The rows come from 4 hidden closed curves, with some noise, and rows from the same curve form a group. Each curve winds through 4 dimensions. The rows are also pushed far along 3 directions, which tell nothing about the answers.
In the rows, 128 means zero.
Some rows, each with its group after it:
[ 99  70 132 163 210 143 134  80 157  75 117  98 122 170 147 178 119] => Mapop
[132 159 161  90 130 142 141 132 116 125 127 118 137  95 113 124 164] => nafe
[131 142 124 140 113 108 153 134 146 133 128 152 118 145 107 132 126] => zase
[123 133 155  58 145 161  93 130 101 113 135  65 161  49 138 115 150] => Mapop
[128 122 103 190 118 100 153 121 150 139 118 168 114 186 120 135 103] => nunab
[124 135 113 136 150 114 148 107 150 125 128 156 124 141 134 162 131] => Mapop
[118 130 126 115 135 128 136 131 153 109 138 125 126 128 116 134 124] => nunab
[123 115 121 121 159 136 113  91 135 126 132 115 126 128 144 155 133] => nunab
[119 132 147 102 155 133 142 128 124 102 121 107 144  97 129 139 143] => nafe
[126 123 139 154 122 123 133 126 124 130 117 101 141 131 106 113 124] => nafe
[117  94 118 149 184 133 126  98 122 109 113 126 136 139 172 167 124] => Mapop
[129 129  90 153  98  99 121 149 129 144 124 132 161 116 129 100  85] => nunab
[124 112 133 113 135 147  84 111 110 131 129  66 149  95 132 108 121] => nunab
[139 113 146 132 124 136 142 147 127 122 136 163  79 170 131 149 152] => Mapop
[144 162 113 138  68 121  85 132 108 187 133  64 211  63  87  57 110] => nafe
[125 147 133  95 141 128 139 118 138 122 134 138 118 114 129 146 144] => Mapop
[112 125 108 122 153 117 120  94 140 120 123 100 146 107 135 137 106] => Mapop
[123 125 119 114 117 111 126 141 130 121 125 121 119 115 127 119 108] => zase
[121 129 150 127 173 142 166  93 143 105 121 168  79 177 136 177 162] => nunab
[129 129  98 129 131 112 129 127 133 133 131 158 127 127 151 144 115] => nunab
[126 106 133 152 165 138 121  99 103 126 108 113 143 131 158 143 134] => zase
[155 174  83 160  38  81 125 163 155 193 152 145 175 109  70  86 100] => nafe
[125 120 119 168 118 102 143 133 145 128 121 115 147 138 102 125 108] => nafe
[125 146 150 115 134 133 164 136 131 113 122 165 101 148 124 137 149] => nunab
[141 114 127 122 115 138  99 145 119 140 146 114 137 114 132 125 134] => zase
[139 132 141 120 120 131 130 135 100 137 120 141 115 126 140 128 145] => zase
[120 122 102 131 119 101 132 137 159 119 137 130 127 129 117 134  98] => zase
[131 153 140 111 114 133 138 127 145 132 141 134 120 129  98 124 146] => nafe
[117 118 135 126 137 124 137 128 150 105 133 114 118 136 111 136 124] => nafe
[146 148 155  61  98 131 148 166 109 126 140 202  26 146 143 143 168] => Mapop
[101  97 180 109 234 188 113  40 110  84 104  50 131 121 152 165 169] => nunab
[122 101  78 187 117  89 117 123 147 141 121 117 151 143 127 120  69] => zase
[119  98  98 158 135 107 119 112 145 123 125 129 112 155 139 142  92] => Mapop
[144 126 112 102  99 120 119 168 135 134 156 166  99 128 138 142 132] => zase
[135 127  87 125  88 106  88 155 144 151 154  95 179  80 113 103  91] => zase
[125 122 137 151 131 135 124 105 132 133 124 107 129 145 109 122 130] => nunab
[136 143 125 110 100 131 120 132 138 144 147 154  90 146 115 122 134] => nafe
[115 108 126 158 168 106 166 120 139  98 104 140 128 148 142 166 121] => nafe
[124 137 118  97 119 112 136 128 147 121 138 152  83 134 124 142 123] => Mapop
[119  98 125 119 150 130 125 129 138 100 133 128 101 142 147 153 123] => zase

New rows. What belongs after each?
[146 128  96 174 100 111 113 142 140 165 142 121 190 116 113 119 114] => Mapop
[125 112 144 131 162 126 156 121 107 106 102 154  97 148 162 159 143] => nafe
[127 119 129 163 128 123 133 111 126 136 115 124 121 156 119 122 121] => nafe
[106  99 119 135 167 120 128  90 144 101 117 115 102 150 143 152 106] => Mapop
[132 127 143 121 116 117 137 157 110 121 117 110 140 101 122 118 131] => nafe
[114 116 143 112 150 129 134 131 137  96 126  95 134 113 119 135 128] => nafe
[138 156 127  96  91 134 114 135 138 149 155 141 108 122 105 110 137] => nafe
[137 112 144 131 147 147 124 136 114 122 130 128 134 130 146 146 153] => Mapop
[128 104 156  99 164 157 120 125 107 103 129 126 102 130 160 155 159] => zase
[125 116 145 104 138 138 136 141 110 105 119 152  82 144 154 135 136] => nunab
[137 144 127 125 109 125 134 126 153 142 149 147 107 147 100 137 142] => nunab
[132 117  93 179 103  85 128 145 131 146 117 114 171 119 120 113  85] => nafe
[114 102  97 167 140 109 124 107 161 121 129 121 126 158 125 140  91] => nafe
[124 111  87 168 107  96 128 139 159 133 135 147 122 158 121 125  83] => nunab
[131 113  51 252 113  72 132  94 160 175 112 148 176 179 122 128  60] => nunab
[111 136 180  93 173 168 144 103 125  92 120  97 123 119 118 136 167] => nunab
[151 166 117 109  64  99 147 163 144 160 151 192  79 145  99 123 136] => Mapop
[103 105 122 146 178 137 111  93 112 109 100  70 183  99 157 120 102] => nunab
[106  95 110 148 169 134  97  87 141 112 123  64 165 113 136 132  96] => nunab
[121 125  76 188 133  80 154  92 172 141 119 171 115 179 124 158  88] => Mapop
[119 110  84 184 140  87 139 107 136 134 104 143 139 151 150 142  82] => zase
[129 155 142  90 102 121 144 152 138 122 138 134 113 112  99 118 140] => zase
[129 125 116 109 107 115 139 156 157 117 151 175  74 157 124 144 123] => nunab
[120 119 123 163 156 117 131 101 110 129  96  90 186 104 140 127 114] => nafe
[129 149 127 122 128 124 148 118 149 131 137 160 111 143 116 145 141] => nafe
[144 128 126 138  91 129  99 152 120 154 143  98 164 105 106  99 127] => Mapop
[115  99 115 155 158 121 141 114 123 109 107 156 100 167 167 151 109] => nunab
[146 136 112 137  92 117 117 129 137 162 146 149 108 145 112 127 130] => nunab
[149 156  91 144  57 109  78 133 140 195 157  76 203  75  75  76 102] => nunab
[122 142 138 129 123 128 142 139 123 122 118 127 142 121 119 109 125] => nunab
[132 115  81 172 102  93 131 131 160 146 138 172  98 178 125 138  90] => nafe
[123 100  82 184 148  94 152 114 141 125 109 195  98 189 172 165  92] => nunab
[133 156 189  55 104 172 105 144 112 125 149  71 125  80  82  89 175] => nunab
[125 136 142 118 151 146 118  91 132 131 131  98 145 114 116 136 148] => nunab
[146 126 106 132  99 114 119 132 135 155 145 168  88 155 131 141 127] => nunab
[142 155 141  46 101 135 136 172 130 120 158 181  70 115 133 141 161] => nunab
[107 113  89 147 154 108 108  82 143 127 116  83 169 104 136 130  84] => Mapop
[123 107 143 131 136 129 125 131 112 114 115 107 115 132 133 124 125] => nafe
[130 141 125 127 137 134 119  98 137 142 136 113 148 117 117 136 140] => nunab
[120 111 125 112 126 121 121 140 133 111 132 115 112 122 129 129 112] => zase
[115 126 125 165 157 122 150  88 153 121 119 128 134 159 115 147 126] => nafe
[134 128 122 147 111 115 127 131 115 143 117 130 130 130 127 117 118] => zase
[128 125  71 161 123  93 124 122 144 147 128 151 157 127 148 137  87] => nunab
[133 107 107 156 135 118 122 103 139 140 131 153  93 171 143 156 119] => nunab
